Each new row is followed by its nearest point in the smallest flat space through zero that holds the last named rows.

Z_872:
[[ -4.3 -12.6 -13.8  -8.9 -25.2 -39.3   7.6  -5.0  -2.6  21.7  -6.6  23.3
  -35.6]
 [ 39.3 -18.1 -19.4 -11.5   1.6   9.3  24.6  -2.4  -1.8   3.9 -10.8  33.6
   11.9]
 [ -7.6  10.2  28.1  -7.7   2.0  -5.7 -18.5 -29.4  -3.7   4.3  26.6   8.1
   13.9]
 [-22.7 -24.7 -12.5  23.3 -28.4   9.7 -30.4  19.8 -22.2  23.6  36.5  52.7
    8.1]
 [-14.0  15.5 -24.4 -11.1 -15.7 -12.7 -27.1 -29.2  12.1  21.2 -13.0  -1.0
  -47.2]]
New rows:
[-14.7   8.6  26.6  -7.3   5.6  -7.2  33.4  -2.9 -32.6  26.7  14.6   4.9
   3.0]
[ -3.1  -6.2  24.2  -3.2  -3.0 -23.1  10.7  -1.7  -7.8   0.0  14.3   7.1
   8.8]
[  9.8  -2.7  -7.4  47.3 -33.4  -1.5 -16.7  16.8  -2.7  -6.3  15.3   8.6
 -14.3]
[-17.8 -10.6 -12.2  16.9 -14.2   3.6 -12.0  22.4  -7.9   7.7   7.7  10.8
  -5.9]
[ -1.4  25.3   3.7  -3.7  -7.5  12.4  -0.3   2.0  29.6  -5.4  41.2 -21.3
  10.7]
[ -8.6  12.3  13.9   2.7   9.0  10.6 -13.5  -6.8   1.8  -6.9   9.1 -14.7
  10.7]
[ 21.5  12.4  -2.3   1.9  -3.0   7.8  45.5  -7.4 -27.2   0.8  23.7  28.2
   7.4]
[ 22.6 -15.1   5.0  -7.1   1.1  -2.6  19.1  -1.8  -7.3   1.1   6.3  26.8
  19.5]

Z_687:
[[ 30.0   2.3 -22.4  13.7   4.0  16.2 -21.5  18.4 -32.2  13.9   7.8  11.7
    2.1]
 [ 19.2 -32.6 -39.0  23.2  17.0  -0.8 -18.6  -8.9  42.2  43.1  23.5  -2.8
   19.1]
 [ 30.4 -10.2 -30.7  25.5  19.1  38.2 -19.5 -14.0 -17.6  -2.9   8.0  36.7
   23.6]
 [ 26.7  32.1   0.9   3.9   9.8  47.9  33.7   2.7   3.0  10.0 -24.5  45.4
   17.7]
 [ 23.4 -15.8  -8.4  10.0 -19.3  38.9 -10.2 -25.7 -28.4  43.4  -3.7 -19.8
   20.0]]
New rows:
[  0.0   6.6 -16.0  29.7  15.9 -15.8 -17.0  -7.0 -30.3  16.6  12.5  24.7
 -23.5]
[ 13.4  -3.2 -17.5   9.9   8.0  -1.3 -21.3  14.0 -17.9  -3.8  11.9   9.0
  -2.6]
[-10.4   0.6 -11.5  -7.3 -21.2   6.1  14.3   9.7  20.9   4.2  19.7 -23.4
  30.2]
[ -3.1  -6.2   1.3  -1.6  -4.0  -3.5   5.7  -6.2  17.6  17.4  -0.2 -12.7
   2.9]
[-22.5  12.1 -25.4  21.6  14.9 -17.9  24.3   4.4 -14.4  17.3  19.4  23.5
   9.4]
[  7.5   3.3 -10.3   5.2  11.1  -2.0  -1.5  11.3   9.1   0.5   4.4  13.6
   0.2]

Z_80, 5 rows:
[[ 25.3 -35.9 -19.6  10.9 -13.8 -21.5  35.0  -9.0 -49.5 -19.7 -30.1   6.6
  -29.8]
 [-17.3  10.8 -23.8  16.5  -6.9 -20.6 -25.0  26.8 -12.7  11.6 -12.6  18.8
   -2.8]
 [  7.6 -11.1 -51.6  21.1  14.4  -5.8   5.7   1.1 -30.1 -43.1 -29.1  10.5
    5.7]
 [  0.0 -13.0  -9.4   9.9  15.0  24.4 -22.4  19.2 -41.4 -51.9 -12.3  -1.8
   21.3]
 [-32.3   6.3 -14.8  35.7  25.6 -60.2  -7.0   0.3 -18.0 -26.9 -40.3  38.4
    8.0]]
New rows:
[ -8.3  15.9  17.1 -12.7  -9.3 -11.5  -1.3   4.1  -4.7 -16.8 -12.0   9.1
 -10.4]
[ -7.5  -2.1  15.4   3.2   1.3 -11.2  -2.7   1.4  -7.4  -1.7  -4.5   5.6
  -0.8]
[  5.6  30.7  -1.2  27.2 -14.2   3.9   8.5 -17.5 -10.7  11.1 -29.1  16.5
  28.6]
[ -6.1   4.5 -10.9   7.8   5.9 -12.8   0.0  -1.5   2.3  -2.8  -7.8   8.2
   1.9]
[ 14.5   0.3  28.7  13.5  -8.0   1.4  10.7  12.8  25.1 -23.8  20.0   4.2
  20.8]
[-2.9  1.1 21.3 -5.9  9.9  8.7 -0.3 -7.9  8.6 -8.5  7.3 -5.9 10.4]

Z_873, 5 rows:
[[  6.2   8.6 -16.3  18.2  22.6   5.9  -1.5  -7.2  22.8   8.7  -5.5 -16.4
  -12.7]
 [-36.9   8.8 -29.3  39.9   9.2 -18.2   2.6  39.4  14.4  10.8  -9.6  36.9
   -7.9]
 [-25.9   9.8 -15.5  30.3   2.4  14.1 -11.9   6.5 -18.5   2.5  12.1  27.9
   12.1]
 [-27.2  26.0  -6.5   3.9   5.0  21.8   7.5  22.4 -11.9 -16.7 -14.8   2.9
  -17.7]
 [ 26.7  16.2 -24.1  -2.4  11.7   4.6 -16.2  44.1  25.9  33.2  21.5   9.2
    6.8]]
New rows:
[-25.0 -10.3  -7.3  -9.6 -32.4   5.7 -24.0   7.3 -30.7 -19.7  -8.5  44.0
  13.4]
[-28.0  -3.1   9.0  -0.4 -23.4   0.1  -1.9  12.7 -36.2 -11.7   8.0  34.9
  17.2]
[ 18.0  -3.1  -4.4 -14.8   1.3 -11.4  21.0  22.0 -17.4 -16.3  -1.9 -17.0
  33.9]
[  9.2  -2.0  10.2 -21.8 -10.7  -2.4   1.8  10.1  -4.4  -1.8   2.7  -0.1
   3.2]
[-31.7 -33.9  -2.8 -16.3  10.9 -25.8  -1.7 -38.9  13.9  31.9 -15.9 -28.0
   6.2]
[  4.6 -25.2   6.1  10.7   2.6 -27.0   7.4 -34.6  15.9   0.9 -10.5 -11.8
  -2.8]
[-27.6   1.4  10.2  10.9  29.1 -13.5   2.0  14.0   0.6  -6.5 -12.3 -31.0
   6.1]
[-12.0   4.1  -3.8   8.9   7.4  -2.1   8.7  -1.1   6.9  -6.9 -15.5  -6.0
 -14.7]
[ 20.2  -6.4  24.8  15.8   8.6   3.7  28.7   2.9 -32.6  19.0  -7.7  14.6
   9.6]
[-2.1 -5.5  5.1 -1.8 -7.3 -1.6 -2.0 -4.2 -9.7 -1.8  4.9  6.7  8.0]
[  7.5 -32.5 -25.9   0.5  37.5  36.9 -21.6  32.5  38.0  14.9  -5.4 -15.8
  23.0]
[ 21.9  13.6 -21.8   8.6  20.1   9.5 -12.0  14.7  25.8  23.8  11.7  -7.3
  -1.3]

Z_787, 5 rows:
[[ 48.2 -16.5   9.6 -15.8   0.2  -1.8  16.1   6.6   8.1 -32.7 -16.1 -12.0
  -48.0]
 [ 30.7  12.0   8.1   1.6  -9.8   2.8   3.4 -34.1  -8.2 -15.8  -8.0  19.7
  -52.3]
 [ 24.0  28.3 -39.2 -45.4  -7.9   5.7 -16.1   1.7  10.0  -7.1   8.1 -22.8
  -22.9]
 [-22.3  -5.1 -29.3  38.2   3.1  -9.9  42.5  -5.2  -0.2  10.0  20.5 -21.9
  -14.8]
 [ -3.0   9.5 -39.8  30.5 -37.1  36.9 -22.4  17.2  -4.9  23.9 -18.6 -12.8
   -6.7]]
New rows:
[ 25.3  19.4   0.4  -8.1 -22.9  31.3  -9.8  -2.5 -30.8 -15.4  26.6  -5.8
 -12.2]
[ 15.7  16.0 -11.6  -9.8 -12.8  10.7 -14.3  -9.0  -2.0  -1.7  -5.3   2.9
 -20.1]
[  4.5  30.5  28.6 -31.7  30.9 -11.2  17.2  31.9   2.0 -23.6 -13.0  30.0
  -6.7]
[ 15.3  -5.1  27.2 -31.4  16.7 -14.2  -1.7  -2.6   4.7 -18.8   0.4   8.6
   3.0]
[-32.5 -18.3  17.4  32.6   7.1 -14.8  -4.6 -10.8   1.5 -21.0 -32.1   0.5
   1.3]
[ -8.7 -18.6  22.9  28.2   2.6  -1.7  11.1  -0.1  -5.7   1.5  -8.0  12.1
   6.5]

Z_452, 5 rows:
[[ 22.0  14.4  -8.2 -11.7   1.2  46.3   5.8   7.3 -39.9 -33.8 -10.7  -4.6
  -11.9]
 [-20.1  17.8  28.7  -8.6  -3.6 -15.1 -18.2 -22.1  21.2  25.7 -31.7 -22.8
   -4.7]
 [-17.1   0.9  12.5  -1.4 -10.2  19.0   1.8  -8.4 -21.3   8.2 -28.2  -9.4
   -4.0]
 [ -8.1 -37.1  28.6 -11.5 -10.1 -13.9  16.3 -25.5   0.9  10.4 -11.1  12.5
  -17.8]
 [  0.0  11.6  21.7 -13.0  -1.4  -2.6  11.9   0.7  26.4   4.7 -34.0  10.8
    4.5]]
New rows:
[-20.2   1.7   1.3 -21.5  -2.5   9.8 -24.0   7.9  -2.8  11.3  -4.4 -24.9
  21.9]
[-14.5  15.4  -0.6   6.2  -1.9   3.8 -14.4  -1.6  -4.4  11.6  -9.2 -17.8
   4.7]
[ 26.7  12.5  -5.1  -8.2  -4.7  -0.2 -39.3  17.8  11.0  24.4  -0.8  -5.8
  -7.1]
[  5.6  21.8  -3.4  -1.8   7.4  -6.2 -17.3   0.2  12.4  -0.7   4.3 -14.4
   1.0]
[  8.3  -2.7  -5.1  26.3   6.2  22.4  25.3 -12.3  -5.8  -0.1 -10.3 -18.1
 -16.3]
[ -1.4  -2.5   0.4  -1.0  -3.6  14.4   3.0  -1.6 -17.9  -4.3  -6.2  -2.2
  -4.4]
[ 14.1 -41.9   2.0  23.4  16.1 -10.7   8.6  -3.4   9.5  -1.4  -6.9   0.8
 -12.6]
[  1.7 -25.0   4.5  -1.3  -2.1 -12.3  10.4  -6.7   2.6   1.0  11.0  13.1
  -5.9]
[  8.4   3.1 -10.4 -40.8  -3.2   6.2 -36.4   2.0  13.5  11.3   3.5  -9.1
 -47.3]
[ 14.8  10.9   9.5 -15.9   6.9  -6.0 -18.8 -19.3   3.1  -8.7   4.9 -19.6
 -20.5]
[ 22.0  -0.2  -1.6  11.8 -16.6 -17.6   5.0  -6.2   1.6  -1.7  -9.8  26.6
 -31.8]
[ 10.1 -12.2   8.2  -9.3   0.6  -5.6   9.7  -5.6   6.0  -6.6   1.4  11.1
  -8.2]

Z_643 (5 x 13):
[[ -2.1  28.5 -16.4   4.4 -32.4 -14.0 -15.4 -11.9  30.1  11.7 -21.1   6.5
    4.6]
 [  9.0 -24.3  16.0  -7.3 -27.5  -3.4 -11.4  33.4   3.7  -6.3 -32.5 -12.0
   -2.0]
 [ 13.8 -33.2 -30.6   3.4  -3.3   5.4  28.6  10.5  31.1  -3.2 -22.1 -20.4
    0.5]
 [  0.4 -67.6  -8.5  -5.5 -27.3 -12.2  18.1  10.5  -3.4   9.6 -40.3   3.4
    6.6]
 [ 15.8  -4.7 -27.5  -1.3  -5.6  19.2  24.7  62.8  -3.0 -27.0 -25.4 -21.7
   -2.8]]
New rows:
[ -1.8  -9.2   5.2 -38.5 -21.5 -27.1 -13.4  -4.8  16.4 -39.6 -11.0   2.1
  18.1]
[  2.0  -7.0  10.1  -2.8 -20.0  -7.7 -13.2   4.9   9.0   3.4 -17.3  -1.9
   0.2]
[ -5.4  33.5  -0.7  35.2   2.1  -2.0 -35.1  23.7 -12.7 -21.6 -31.8  17.5
  -5.6]
[ -2.4  38.4   1.7  -1.9 -19.4  -0.4 -18.0  25.5 -11.9  -8.1 -10.1   6.4
   0.1]
[ -7.7 -44.5  20.8  39.0   0.4 -19.1 -15.2  14.3 -13.4 -14.5   2.1  33.0
   1.9]
[ -5.8 -32.9  21.2  -6.8  -5.2  -7.0  -3.4   1.7 -24.6   5.0  -5.5   9.4
   1.6]
[-14.0  28.6  13.0  13.1  -3.2  -3.7  -3.1  14.9 -10.1 -25.8 -18.5 -23.7
   6.2]
[  3.8  23.3   4.9  -1.6  -6.6   5.3 -10.9  24.5  -4.0 -11.3  -4.2  -5.2
  -2.9]
[  9.4   1.9 -16.0  15.5 -19.7  16.6  -7.3  -2.4  -8.1 -14.8 -15.9  42.1
 -35.9]
[ -5.5   9.6 -12.2   0.0 -14.0  -4.2   1.2   7.1 -10.0   1.6 -10.9  11.5
   4.2]

Z_144:
[[-13.0   7.0   2.2  15.2  35.1 -24.8  -8.0  21.8  34.5 -39.6 -18.8 -13.6
    1.8]
 [ -1.8  33.1 -40.5 -39.2  27.6  -0.7  13.5  58.6 -37.2 -24.3 -25.0  25.3
   24.4]
 [-17.5   9.4 -23.0 -36.9  26.9 -17.1 -13.1  17.0 -16.7   4.0 -54.4   7.4
   19.8]
 [-11.1  39.9 -11.8  -6.2  19.8  17.6   1.1  26.1 -60.3 -35.6  -4.0 -33.3
   -0.2]
 [-26.8   6.4 -12.0 -10.1  23.3 -36.8  26.2   9.9 -58.5 -12.7 -11.0 -33.9
   12.3]]
New rows:
[-24.8   3.4  20.0  37.9   9.4  -7.4  20.9  -9.0 -57.9  18.3   3.5 -22.1
 -26.7]
[-14.7  -1.1   9.5  10.6  -3.3  -9.6  15.0 -19.6 -46.8   0.6  14.9 -42.1
  -6.3]
[  5.8 -18.4  22.8 -24.7  10.9 -41.7  -0.7 -11.7 -15.6   7.1  12.0   2.1
  32.6]
[-10.0 -17.7  -3.5  -7.0   1.8 -31.6  17.7  -7.8  -9.1  15.1  -4.8  -0.2
   9.3]
[ 26.9 -49.0 -11.6   1.2 -10.0   5.1  11.6   0.9  10.0   9.4  -5.1 -21.7
 -13.0]
[  1.9 -13.7   6.1   5.1  -9.4  -6.7   5.1 -13.1   8.5  12.4   8.2   2.7
  -1.8]
[ 20.1  27.5  39.3   2.8   5.9  14.4 -16.5  -3.5 -15.0  -9.2  21.1 -42.5
  42.8]
[ -2.9  15.0   9.0  12.9   0.5  18.1  -8.0  -4.3 -18.4 -15.5   9.0 -28.0
 -11.4]

Z_118:
[[ 28.1 -19.8 -14.5  -3.1 -27.6  -3.7  50.5 -24.1   8.1 -36.6  27.0  22.4
  -45.7]
 [ 13.0  -2.0  -1.5  -0.6 -20.0  -0.7  -5.9  18.7  16.4 -34.6  -0.7  26.9
  -22.8]
 [  3.5  13.3  29.6  14.0 -20.3   8.5  32.6   3.1  27.6  21.8  22.3 -12.9
   -8.0]
 [ -5.4  -2.6  10.0  11.7   1.5  -5.4  14.9  -1.6 -11.1  -3.1 -15.5  25.4
   11.5]
 [ 19.4 -12.1  18.8  18.3 -26.7 -35.3  38.5  44.4   8.9 -11.6 -17.4  19.5
    1.9]]
New rows:
[-19.0  14.2 -21.7  -7.1  -2.9  43.4  -9.3  18.0   3.7   3.0  -6.5  -6.6
  -5.7]
[ -6.9  11.5   0.4  -4.9   3.1  16.3 -26.4  -0.4   9.1   0.0   4.7  -3.5
  -3.3]
[-19.6  15.5  17.4  -3.9 -21.8  11.2 -10.5 -39.3   2.7  -0.7   2.6   0.7
  11.4]
[-13.4  12.8   9.9   3.8   5.0  23.1  -3.3 -22.1   2.6   7.3   7.7   8.1
   0.2]
[-28.0   1.6 -18.9  -2.4  12.4  -4.6 -21.8  40.6  -3.9   6.8  15.6  -4.1
  -8.6]
[ -0.1   3.0  -5.7  -7.2   3.5  -2.5 -28.1  18.9   4.2   0.2  -5.3 -13.3
   3.7]
[-16.1  -3.4  -4.6  -2.2  16.4  -0.1  -3.2   9.6   2.9 -23.0 -21.1  -7.8
  -6.3]
[ -0.2  -2.6  -6.8  -3.5   3.6  -3.7 -13.8   6.9  -4.7  -8.6  -8.9   5.2
   2.3]
[-47.3 -23.1   0.4  20.7  12.8 -20.4   4.3  10.4  10.9   2.0 -21.1  14.5
  -8.0]
[ -4.9  -1.4   7.5   8.2   2.9  -7.7   2.7   8.3  -8.7  -1.1 -17.4  16.3
  13.7]
[  3.0  -7.9   6.8  -4.2  -6.2   3.7   4.0  10.4   3.6 -34.9  -1.2 -27.0
  -9.2]
[ 10.8  -4.3  -7.3  -5.7  -8.5  -5.7  -2.1  10.6   8.1  -9.3   5.6  -6.6
 -11.8]

Z_551, 5 rows:
[[-25.6   7.7  -3.5  18.6  36.7  11.4  -1.6 -51.3  14.3  -6.7 -15.4  -7.7
   -1.0]
 [ -3.1  -0.5  20.1  27.8 -25.7   6.0  14.6  26.9  21.3   1.7   8.2  -4.3
    1.0]
 [-32.6   3.3  -4.6 -20.1  23.9  10.7  -1.4 -22.8  -3.7  33.2  24.6 -15.8
   15.6]
 [ 12.7  23.8   0.6  28.2  -4.7  28.6  -5.9  -7.1  -5.3 -18.9   6.8  -7.3
  -10.0]
 [ 12.3 -13.8  23.2  17.1  -7.6 -20.2  28.7  13.4  21.5  -9.7  -8.5   3.2
   16.2]]
New rows:
[-17.0  14.9   7.3  -8.9  -1.0  -2.2   8.0   2.7  13.0 -11.5 -28.2  -6.2
  -5.8]
[ -8.8  -5.2   0.5   7.8   1.3  -4.5  -0.5  -3.7  11.5  -3.6 -13.9   3.8
  -6.4]
[ -9.9   3.5  -0.3  -5.3  13.5   0.5 -11.0 -19.0  -0.4 -10.5  -1.2  -4.2
  -0.5]
[ -6.0   3.2  -6.1  -1.3  14.5   3.3  -5.0 -18.9  -2.0  -1.9  -4.9  -1.3
  -1.6]
[-47.3 -47.3   8.5  -2.0  20.6 -24.0  11.6   1.8  12.8  -7.8  -3.3  -7.4
 -36.8]
[-36.5 -22.3  -0.1  -2.3   5.6 -19.3  -0.1  -4.0  27.2  13.8 -24.2   7.5
  -6.9]
[  3.5  -9.2  23.2  13.6   2.9 -47.3   3.5 -28.5 -19.2  47.3  47.3   6.2
   7.1]
[ -5.3  -6.3   9.0 -18.1  11.2  -8.1  17.1  -2.0  -1.6  21.5  21.5  -9.3
  27.6]
[  0.0 -47.3  -2.3  -2.7  25.2  10.5 -18.7  12.9  -9.3  -0.9   6.4  -8.1
  -7.1]
[ -5.4  -4.5  -6.3 -12.5   2.2  -5.0  -5.9   0.0  -3.6   6.3  -2.3   2.9
  -2.4]
[  2.8 -12.7  -5.2   5.0   1.6 -29.0  19.3   7.1  -8.8   8.1  40.8   2.1
  14.5]
[  7.4  -6.0  10.4 -12.6  -0.6  -9.6  16.6  10.2  -2.9  12.0  17.4  -4.7
  22.0]

Z_92, 5 rows:
[[-16.9   7.6  25.2   6.5 -15.6  -3.8  -6.6  34.3   4.3  19.6   8.1  15.3
  -13.9]
 [ 19.4 -21.9  14.1 -12.7  -3.3 -26.2   4.5  38.4 -46.7  -6.1 -10.2   5.5
  -36.8]
 [ -3.9  -6.7  34.0  21.3 -41.1   2.8  18.0   4.0 -12.5  21.3  32.9  18.9
  -36.3]
 [-35.6 -13.9  -5.1   6.2  -6.6 -23.7  15.8  13.9   5.6  34.8  45.5  -6.8
  -17.4]
 [-61.9 -51.6  39.5  16.3 -27.1 -14.8 -12.7  47.9 -19.7  -3.0  41.5  44.0
  -12.8]]
New rows:
[-7.1  1.2 41.8 -7.5  4.2 47.3 19.9 47.3 -3.0 23.7 -2.3  1.0 -9.0]
[ -2.9  15.3  27.8   5.2 -16.2   2.1  -7.6  30.6   2.3  15.0  -3.7  15.3
 -14.4]
[ -7.7 -10.8  -6.9  28.0  20.8   5.0  -8.8  22.9  -5.1 -11.1   5.0  38.3
  15.6]
[-19.7 -14.3   8.5   1.4   1.1   1.9 -15.5  13.0  -0.9 -14.9  -1.3  15.8
  12.9]
[  2.1  -2.6   6.2 -17.7   2.6   1.7  31.5  23.2 -14.5 -16.3 -35.6  23.7
   1.5]
[ 13.2  -4.0   9.1  -7.6   2.6  -2.9  -8.8  17.4 -17.5 -14.7 -20.7   7.4
  -4.9]
[  0.6   9.7  29.1 -14.1   2.4   5.5  -7.6   1.2  -2.9  11.8 -19.9 -47.3
 -47.3]
[ 22.0  18.0   4.2  -5.7  -2.7  -7.8   7.8  13.8  -6.5  17.1  -9.6  -8.7
 -22.0]

Z_106 (5 x 13):
[[ 18.1 -31.3  16.8 -33.6  -0.4 -10.3 -21.7  -3.4 -16.8 -32.7  14.9   1.5
  -33.9]
 [-12.3  -9.0  -8.6   3.3  23.5 -13.6  -5.7   3.6   8.3   6.1  -7.5  -0.5
   -4.0]
 [  1.8 -18.8  22.9  -4.2  14.9 -10.5 -51.8 -46.5 -22.7 -42.2 -48.2  21.7
   22.9]
 [ 29.2 -43.6  37.5   7.3  35.3   8.3 -24.4  13.4   2.9  -9.0  35.9 -16.9
  -16.8]
 [  7.6 -37.7 -39.1  -0.2  53.9   0.0  -3.2   7.7  -2.5  19.8  12.8  23.3
   -5.5]]
New rows:
[-29.8 -28.0  14.9  -2.5 -10.8 -17.3 -28.9  19.8  -6.8 -17.6  -1.4   6.3
  -7.7]
[ -7.1 -11.4  13.3 -11.3   6.7 -19.0 -16.9  -2.3   1.2 -16.7  -7.4  -7.1
 -16.2]
[ 13.8  14.1   3.1  -9.1 -25.3  30.8  32.0  -5.1   9.7 -13.5 -13.1   1.6
  13.6]
[  8.5  21.0   1.6   0.6 -31.9  17.4  13.4  -5.9  -8.1  -0.5   1.8   3.7
  13.1]
[ 23.7   6.7  -5.0  25.8  29.2 -25.4  -7.7 -10.8  -7.2  14.0  -4.4  32.2
  23.1]
[  2.3  -9.6 -12.2  15.8  26.5   7.6  -9.0 -10.9  -3.1   8.5 -12.2  16.3
  23.0]
[ 16.0  15.4  13.7   1.1  22.8  32.4 -27.2  -3.3   9.8 -31.8 -18.5 -10.7
  26.9]
[  9.4  -3.6  25.8  17.7   6.6  10.9 -20.0 -16.0  -4.0 -10.6 -11.7  -0.1
  23.6]
[ -8.4  22.7   8.5  22.9  13.2  31.4  23.3  -4.9 -11.9  -2.5  -5.7 -25.8
   1.2]
[ 0.3 14.1 10.2 19.3 -6.0 11.7  7.1  3.0  7.9 10.1  1.5 -9.1 16.0]
[-25.4  16.1   2.3   3.2  14.1 -16.1 -18.7 -18.0  27.5   2.5  31.7   5.1
  14.1]
[-10.7   1.1   3.3  10.1  11.8  -7.4  -3.2   3.1  10.3   5.4  -7.1  -7.4
   2.8]
